The same things were measured in two ways. Each way mixes the same 11 hidden numbers, adds some noise and spreads widely along 6 directions of its own, which tell nothing about the thing.
(in the rows, 128 means zero)
Some things both ways: the first way, then the second way.
[153  93 150  64  76 154 170 113 128  87 112 105 123  86 108 102  76 133
 150]
[ 80 107 126 107  85 117 159 147 120  79 115 192 102 125 142 110 195  72
 102 162 151 176]

[ 96 155 153 166  96  93 140 137 150 147 110 167 147 112  89  92 163 113
 139]
[120 124 133  98 134  96 108 114 131 110 115 139 107 137 107 124 152 118
 122 103 129 159]

[123 170 144 181 104  91 151 110 108 130 115 164 148 119  95 114 163 108
 159]
[121 109 158  59 112  99  97  82  89 146 107 112 108 132 125 128 146  98
 114  86 134 161]

[141  68  76 155 133  88  78 166 130 157 181 152 144 146 131  69 125  51
  81]
[183 136  99  92 169 152 152 123 153 125 138  89  79 140 183 156  63 131
 116 157 122 158]

[149 132 124 137 101 149 194 118  85 137 122 125 113 137 106 109  84 114
 111]
[111 126 164 119  66  82 121 102 130 104 114 146 117 125 126 136 142 119
 127 122 170  99]

[ 99 140  96 130 127 155  57 107 125 132 146 137 154 186 164 133  85  90
  49]
[169 144  69  92 128  82 157 123 134 153 148  73 143 101 146 157  62 122
 105 156 132 128]

[185  83 138 106 119  92 122 111 138  70 100  73 158 139 129 148  73 119
 113]
[156 109 119 119 106 114 137 117 150  79 117 126 165 113 164 118 130 104
 155 151 152 112]

[149 118 115 114 121 126 162 117  93 116  88 105 107 107 124 184 118 130
 109]
[110 143 164 155 115 150  99 124 134 141 115 140 143 129  95 118 150 146
 177  97 139 101]

[ 99  67 103  85 119 126  39 139 156  77 101  97 114 111 156 177 115 114
  76]
[114 135 119 115 148 147 144 121 133 114 153 193 119 156 141 136 131 133
 130 110 114 118]

[141 158 151 184 122  91  96  87  95 100 172 167 165 132  79 117  97 119
 126]
[125 167  94 102 148 100 108 117 145 150 130 120 138 116 132 156 133 134
 110 120 102 126]

[130  85 140 122 112 127  42 103 127  91 162 153 160 185 136 101  93  94
  88]
[104 140 114  87 129 136 121 149  97 132 130 114 109 133 122 108 119 115
 105 129 118  94]

[132 124 134 148  96 115 110 118  93 125 141 153 146 147  85  97 153  72
 118]
[121  75 156 125 112 105 146  97 148 118 130 123 157 116 107  90 109 133
 150 105 166  84]

[121 119  87 135 103  88  95 155 175 121 164 120 177  86 129  98 119  83
  90]
[152 118 114 105 153  98 140 120 156 151 104 110 157 109 118 166 107 128
 130  97 122 157]

[150 122 140 152  83 110 179 131 102 128 154 149 144 103  65  56 109 117
 147]
[189 140 135 145  78 158 165 141 119 163 156 145  79 161 154 184  44 174
 160 141 142 152]

[185 135  74 120 163 114 128 144  94 166 120 136  85 116 156 169 113  96
 102]
[122 115 114  98 135 129 130 113 149 144 125  80 146  95 145 114 138 119
 113 139 136 126]

[170  30 104  91 100 125 109 142 177 103 100 104 146 124 143 141  73 156
 111]
[153 102  98 151 141 128 146 182  45 146 141 129 153 114  69  74  98 112
 133 130 110 120]

[114  95 113 139 118 102  72 155 194 124 146 113 172 153 173  77 106  82
 102]
[142 171 107 127 157 168  96 198  84 129 105 117 106 137 112 120 128 113
 126 140  94 128]

[161 125  99 139 131 108  91  69  67  85 164 186 122 164  96 121 116  64
  97]
[123 173  55 119 182 184 121 161  73 165 151 144 109 140 108 108 138 114
 156 136  50 179]

[170 117  72  99 126 156  84 142 121 129 126 126 102 150 169 155  90  84
  67]
[ 84 157 140 152 155 134  89 148 120 133 110 157 165 123  69 100 194 133
 123 106 115  46]

[182 129 154 111  77 127 156 158 155 113 100 107 117 115 104  76 118  84
 171]
[124  90 115  99 136 136 138 151  84  89 109 111 121  90 110 101 168  86
 103 125 145 141]

[142 149 120 144 130 119 119 127  98 152 138 154 124 139 118 120 104  99
  97]
[154 205  80  86 151 179 111 142  78 192 124  91  44 151 124 192 109 144
 132 130  79 167]

[124 177 126 170  74 139 178 141 104 130 141  96 148 107  99  97 128  70
 129]
[127  93 179 156  67  80 131  80 103  83 116 195 142 114 117 124 191 106
 130 123 180 104]

[117 161 154 163  95 135 106  71  33  82 117 138 148 138  74 122 121 150
 167]
[174 159  90 145 156 139 133 147 149 192 146  72 143 107 139 133  76 152
 136 160 102 160]

[196  85 130 129 106  90 135 158 121 131 122 151 132 114  87  84  95 120
 128]
[146 145  75 110 174 137 128 123  85 145 131 133  76 132 111 122 154 118
 112 145  82 175]

[111  94  86 146 102 135  88  83  91  90 164 156 169 138 124 145 109 134
  89]
[145 114 116 144 123  98 137 134  88 176 155 136 155 117 105  92 105 120
 124 133 111 160]

[162 107 120  90  86 119  97 142 163 103  89 115 154 115 121 152 113 129
  94]
[189  65 103 126 104  95 180 100 117 121 160 146 159 116 134 123 108 135
 137 141 157 146]

[115  93 152  92  55 153 109 113 104  23 133  89 134 119 105  57  82 125
 122]
[128 166 126 103 132 151 116 155 185 112 107 126  62 126 179 186 139 137
 109 138 122 194]

Other things, the second way, with their names:
z_159: [104 138  93  64 145 143 125 110 122 135 136  87  94 117 150 113 141 104
 103 143 117 144]
z_567: [158 131 120 102 124 130 112 136  80 127 119 122 145 109 148 146 154 104
  94 131 128 122]
z_147: [116 156 156 124 127 119 102 134 169  92 119 128 145 133 130 137 136 135
 124 119 167  60]
z_953: [137 159 176 123 148 132  85 113 128 133 104 143  88 148 132 159 170 132
  94 114 138 127]
z_809: [132 112 160 133  83 111 135 126  78 111 146 164 111 130 147 107 136 102
  93 151 158 123]
z_477: [ 94 135 165  96  86 163  99 124  64 102  97 187  68 163 128 133 173  97
 156  94 122 140]
z_481: [169 124  82 151 135 135 165 138  90 198 145  76 168  80  73 147  62 161
 169 105 116 110]
z_330: [123 119  84 108 145 102 142 152 134 100 109 144 158 112 126 115 166 102
  96 153 119  98]
z_926: [104 133 152 158 117  96  90 139 199  74  98 137 179 105 110  93 194 130
 141 136 162  74]
z_190: [175 161  83 145 171 182 117 181 103 170 124  96 131 125 113 133 103 152
 147 141  83 113]
z_117: [122 158 182  90 129 108  89 112 173  80  89 131  95 146 160 173 161 113
  89 114 172 114]
z_90: [103 114 115  98 130 179 128 146  25 156 132 164  91 145  82 104 147 115
 151  84  91 139]
z_121: [ 64 159 113  71 141 186  91 170  70 139  87 146  56 165  85 104 193  92
 154 102  77 188]
z_269: [109 119  88 104  70 110 153  93  28 149 164 181  86 137 106 108 149 114
 125 142 107 113]
z_788: [137 144 117 126 148 105 102 118 172 119  90  88 129 105 113 125 189 128
 119 152 141 127]
z_152: [118  82 170 102 121 132 103 103  75 101 115 198 121 154 131  93 185  96
 124  90 122 136]
z_555: [178 119 147 131 144 128 132 123 122 128 132 139 138 144 127 148 103 147
 122 113 151  85]
z_418: [118 120 151 140 110 106  85 139  88 130  71 133 119 131  47  97 187 124
 154 103 125 108]
z_8: [115 119 144  98 110 117 107 115  99 121  96 176 148 135 124 133 188  96
 129 101 124 118]
z_515: [147 131  88  74 156 154 130 114  76 184 138  88 109 121 148 131 110 107
 117 131  88 171]
z_744: [129 138 149 119 139 119  82 105  64 148 113 118 128 104  97 123 178 109
 103 100 120 111]
z_376: [162 147 150 148 150 125 112 153 185 127 106  75 153  85 126 171 109 149
 125 111 163 132]
z_964: [100 165 143 153 170 118  80 147 199 107 113 110 206  88 107 121 170 144
 121 106 141  42]
z_127: [169 121  83 130 103 145 174 134 104 117 149 126  82 130 163 111 112  96
 148 204 131 219]
z_422: [116 149  97 122 171 191 123 163  57 220 157 110 112 138  61 107  96 157
 150  91  72 128]
z_161: [104 127 178 127 147  78 102 117 176  99  71 129 169 108 109 134 159 102
 108  92 161  88]
z_545: [122 120 131  87 143 136 116 155  58 136 105 131 131 134  87 132 126 113
 107  79 120  77]
z_311: [ 98 160 123 123 158 142 109 136 150 127 123 137 122 109 139 135 178 118
 100 133 114 141]
z_405: [127 137 127  97 128 168 137 116  55 142 168 140 103 135 159 118 113  94
 115 132 120 143]
z_230: [131  62 139  62  77 119 156  89 110  73 120 123  57 131 175  98 146  82
 119 155 169 190]
z_984: [157 183 105 154 195 140 100 152 190 169 138  67 169 110 134 120 105 150
 125 156 109 134]
z_878: [132  99 150 118 116  79 114 102 130 116 102 134 161 131 108  92 139 103
 146 116 144 128]
z_227: [112 187 117 144 173 170 111 147  96 187 159  97 101 114  80 137 117 153
 123 109 110 125]
z_270: [156 161 163 135 152 130  86 111 165 126 119 169 126 157 186 149 159 129
 101 142 116 137]
z_892: [121 149 144 164 112 159 100 151 151 129 115 132 157 131 112 104 142 152
 179 131 131  69]
z_714: [130  93 169  93  94  85 121  82 106 136 118 149 115 140 112 140 146 142
  99  93 157  69]
z_411: [143 134 141  88 135 137 128 106 162  90 129 112  85 148 185 129 117 108
 109 159 154 142]
z_308: [151 133  68 103 114 122 156 138 145 116 110 109 125 103 136 168 143 124
 142 154 130 148]
z_924: [163 176 128 140 173 162 107 138 112 171 150 106 143 132 147 138  69 129
 136 122 100 134]
z_94: [151 126 119 114 121 162 148 116  62 139 164 119 125 123 148 116  75  92
 161 125 128 182]
z_871: [100 147 135 126 153  81 104 129 205 102  84 140 156 103 113 155 186 129
 110 105 138 123]
z_265: [ 74 125 162 133 155 121  98 150 138 147 107 181 156 153  64  90 176 134
 139  75 113 118]
z_50: [127 128 135 116  83 131 154  85 120 158 148 160 105 150 134 153  98 144
 168 117 138 128]
z_459: [ 96 147 133 174 170 167 106 182 169 139 121 121 160 114  83  80 150 147
 161 123 116 115]
z_773: [131 123 126 136 145  98 135  90 212 123 144 127 156 104 146 130 118 150
 138 122 137 143]
z_879: [107 108 159 163 120 108 131 116  92 133 146 218 157 146  92  87 165 117
 132 109 129 115]
z_109: [177 108  93 113 123 130 182 116  98 144 152 119  74 127 147 143  95 123
 114 168 134 183]
z_283: [113 160 176 126 164 142  80 111 194  96 123 130 159 141 170 105 157 110
 125 132 149 105]
z_128: [149 115 150 105 113 107 143  99 117 108 116 131 116 122 127 168 109 114
 130  96 166 134]
z_971: [183 135 100 145 118 157 159 140  94 162 155 129 120 120 140 158  71 154
 148 139 116 123]
z_630: [142 128 151 124 123 142 125 116 131 132 135 145  82 139 160 138 123 140
 111 135 127 136]
z_126: [ 74 152 166  96 118 134  83 103 123 100  93 224  89 198 125 117 191 110
 153  94 100 108]
z_329: [144 137 147 115 127 132  94 121  76 111 106 132 152 135 129 114 133  92
 143 111 127  84]
z_593: [ 93 151 127 120 160 141 101 124  84 120 122 153  74 139  96  99 188 107
 106 130 105 128]
z_628: [164 115 155 127 126  88 123  82 160 104 136 140  94 141 156 131 127 147
  97 144 153 124]
z_750: [151 143  88 105 112 138 128 132  97 163 111 122  92 127 122 159 152 139
 130 142 100 148]
z_968: [146  97 125  76 145 134 165 105 115 138 136 121 104 132 159 147  67 115
 105 108 128 138]
z_387: [120 117  81 136 131 134 164 135 138 135 175 123 150 100 125  90 102 137
 146 148 122 126]
z_431: [108  86 115  99 141 108 152 107 173 110 110 135 129 121 114 110 152 125
 135 120 137 137]
z_124: [130 172 121 168 170 201 116 185  97 178 154 112 114 135 119  79 118 123
 135 168  99 159]
z_351: [103 116 158  99 117  88 100  73  87 133 127 147  96 137 109 100 167 103
 106 108 130 145]
z_767: [145 126 109 145 173 154 141 157 170 158 150  72 171  92 144  92  91 127
 129 157 126 160]
z_323: [ 89 159 159 146 153 160  80 142 114 121 114 189 113 146  84 124 197 143
 141  80 109  98]
z_812: [145  40 124 123 121 102 161 118  65 111 118 145 140 110  80  65 143  93
 140 115 138 147]
z_669: [128  98 109  68 115 108 148 110 112  98 133 100  64 108 145 123 133 101
  93 141 150 181]
z_215: [108 139 133 121 147 138 107 126  71 142 145 134 131 105 122 104 160  94
  98 118 114 145]
z_547: [148 153  74 116 177 133 125 139 115 126 160 112 170 103 161 108  89  97
 123 140  89 142]
z_499: [113 117 111 117 136 109 130 117 145 116 142 131 147 119 110  99 126 143
 126 118 128  67]
z_388: [160 149 113 104 182 153 113 120  93 168 129 101  91 130 112 152 116 139
 111 102 100 149]
z_868: [ 90 137 139  93 106  73 123  99 157 128 105 129 138 117 123 146 131 108
 121 107 143 122]
z_899: [146 112 138 153 144 114 130  94 113 149 166 157 131 114 153  95 141 117
  98 148 117 165]
z_602: [137  89 116 129 106 104 155 105 110  97 139 165 184 110 128 104 155  97
 140 133 153 116]
z_915: [118 141 139  96 146 122  93 123 170 121  90  86 133 117  97 149 145 146
 139  86 147  88]
z_414: [144 176 103 110 134 144 112 125 112 126 123 135  84 124 145 178 165 133
 101 145 118 117]
z_359: [ 87 148 137 129  90 171 105 134  64 168 136 186 118 156 105 105 156 127
 176 104  92 119]
z_962: [136 137 106 137 141 173 130 151  85 138 163 134 156 108 114 122 114 137
 159 101 112 114]
z_566: [136 127 124  92 152 125 105 114  71 145 122  83 109  98  91 145 130 135
  94  82 126  80]
z_841: [176 104 104 142 121 102 134  99 123 145 153  94 171  91 135  98 113 135
 135 153 130 123]
z_232: [101 146 131  95 113 105 103 140 151  99 102 107  95 108 157 127 170 103
  73 160 141 127]
z_216: [ 92 131 135 112 108  95 121  98 138 108 108 157 136 137  91 120 167 116
 159 106 145 109]
z_488: [123 105 123 121 105  91 149  92 109 118 131 171  82 128 112 132 147 132
 115 123 131 132]
z_76: [102 120 115 115  98 117 149 114 147 149 161  97 154  96 126 114  83 147
 140 119 145  81]
z_130: [127 156 150 107 100 142 114  95  27 127 133 169  50 156 114 156 145 114
 113 110 132  98]
z_616: [117 132 108 130 133 126 131 127 172  86 128  96 165  77 140 113 146 115
 138 145 152 102]
z_110: [138 110  93  98 102 153 141 105  22 155 158 158  67 137 124 104 165 116
 121 148  96 158]
z_88: [ 90 116 205  89  72  81  92  96 144  85  90 162 177 143 138 136 140 102
 134  72 178  47]
z_240: [162 138 183 133 132 153 123 110 119 122 126 151 122 156 143 157 101 126
 146 102 158 110]
z_185: [213 170 125 155 174 145  97 148 221  99 116 109 163 147 203 136 111 137
 144 187 127 140]
z_558: [172 160 142 131 148 161 120 123  64 135 134 121  80 139 118 168  98 133
 126 110 136 112]
z_713: [147  71 176  97  93  69 150 103 204   4 109 165 127 142 203 123 126  92
 100 151 210 119]
z_914: [ 88 121 190 150 100 135  85 131 114  89 120 190 169 145 112  76 169 120
 151  97 143  31]
z_723: [171 122 170 133  80 141 142 108 157  89 150 182  80 168 203 157 110 141
 141 155 167 162]
z_396: [158 143 135 104 142 134 119  99 124 140 145 108 162 136 171 125  93  99
 136 135 136 134]
z_226: [ 70 138 169  98  93 110 113  97 157 114 131 156  77 144 129 137 154 130
 121 104 155 139]

Some of these things the first way, each followed by its name:
[164 137 113 143 145  94 135 144 145 183 116 155 117 112 115 184 127 113
  96]
z_915
[116 124 124 141 104 135 134 132  90 146 127 152 123 143 140  70 149  87
 151]
z_124
[ 75 185  88 135 126 143 119 119  69 155 125 136 104 137 133 136 160  50
  70]
z_50
[133 147  87 105 115 163  96 137 100 156  98 121 127 154 158 169 115 104
  57]
z_788
[ 96  80 119 153 126  89 122 101 138  95 157 108 172 129 143 143 128  77
  90]
z_94
[121 101 112  72 102 162 117 125 100  98  65 105  81 124 144 154 129 131
 119]
z_459
[129 137 135  93 134 118 136 110  96  79  48  80  82 104 151 178 120 142
 141]
z_359
[187 136  86 125 115 135 124  76  86  96 147 145 132 140 103 181 100  77
  93]
z_602
[103  70 114 103  93 178  99 113 127  95  93 100 131 133 152 196  86 157
  82]
z_117
[125 103 183  72  67 170  95 123 154  62  53  84 135 178 149 106  81 130
 113]
z_147
[ 86 130 146 149 108 105 130 109 119  85 113  89 136 109 114 138 146  94
 137]
z_477
[100 192 116 172 118  99 147 165 152 174 136 130 127  64 111 117 142  99
 141]
z_871
[157 134 171 132  98 110  79  85  86  72 131 116 181 112  72 160  82 165
 131]
z_750
[147 160 102 162 141 118 175  95 112 127 106 129 100 127 128 175 118 106
 141]
z_88
[189  39 100  53  92 159 148 117  84  88  84 120  93 153 125 135  93 117
  82]
z_230
[106  90  88 191 126 118  91 136  79 166 146 156 136 117 100 183 139 144
  89]
z_628
[170 117 130 133 147 102 137 121 115 124 137 102 121 130 124 158  88  89
  99]
z_616
[160  57 128 118 125  80 111  97 110  73 122 141 139 122  99 142 101 133
 111]
z_126
[158  94 103  88 117 159 114 108  79  94  57 118  97 151 155 173  87 172
 113]
z_984
[156  90  82 116 114 127  89 113 110  77  74 100 137 167 159 150 106 137
 113]
z_185
[110 122 110 171 128  97  97 166 136 163 109 130 125  90 122 165 152 121
 128]
z_388
[136 128 149 128 133  91 116 152 128 156  76 152  92  89 111 149 155 143
 160]
z_422
[200 101 131 113 124 124 182 122  94  83  31  86  53 123 123 163 100 151
 181]
z_914
[162 119 137 112  92 124 167 171 150 102  89  93 100 115 161  62 105  94
 157]
z_215
[119 133 139 150 136  90  67 109  98  99 102 114 143 110 124 170 136 133
 155]
z_515
[122 129  99 198 135 112 153 102  53 168 146 188 120 118  88 176 151 127
 114]
z_351
[137  94 177  98  87 147 109 127 122  75 100  85 138 140 138  92  62 159
 142]
z_232
[197 101 117  72 119 144 149 115  85  81  55  84  83 149 142 155  79 134
 113]
z_892
[127 176 190 164  95  95 131 116 133 121 119 128 174 134  92 100 132 114
 151]
z_926
[182 174 136 182 114  79 165 130 104 146 177 140 156  98  55  89 109  76
 140]
z_481
[191 120  63 124 130 131 156 156  93 130 121 100  74 110 129 130  83  94
 112]
z_971
[175 113 132 105  78 131 148 148 121  82  93 122  89 109 102  98 112 107
 137]
z_323
[161 122 116 116  89 126 205 195 176 146  90  79 107  73 141  90  97 125
 142]
z_376
[157 131 151  98 110 135  97 118  76  89  50 103  98 120 113 183 113 159
 141]
z_110
[172  54 140 103 118  84 186 133 136 141 118 117 160  95 108 114  80 143
 122]
z_127
[ 63 134 141 105 106 130 151 179 156 166  92 125  97 112 160  79 150  91
  89]
z_226
[160  59 105 166 123  73 165 153 170 162 158 147 145 100  94 108 118 105
 134]
z_713
[137 119 164 153 122  93 102 193 182 149  75  79 123  88 133 163 116 148
 144]
z_566
[151 109 106 153 129 117 114  95 109  82  97  87 137 160 142 179 101 105
 126]
z_329
[148 131 108 153  96 138 205 141  92 140  74 110  85 101 101 133 142 104
 176]
z_240
[104 102  84 153  96 159  82 126  98 125 152 137 147 127 139 167 121 118
  78]
z_953
[157 120 124 132 116 123 105 140 158 122  82 115 104 103 122 170 114 139
 166]
z_545
[188 141  81 102 123 121  93 176 171 145 129 124 112 137 160  69  89  56
 109]
z_330
[ 67 116  88 170 112 158  91 151 124 152 127  97 129 139 151 172 139  80
  74]
z_558
[103 161 125 137  86 159  56 136 110 122  93 133 133 143 124 149 145 117
 110]
z_714
[153  67 149  58  69 128 106 150 146  62  83  89 143 140 158  43 100 113
 138]
z_767
[152 145 112 150 123 104  79 137 122 120 116 117 132 136 124 119 123  98
 139]
z_190
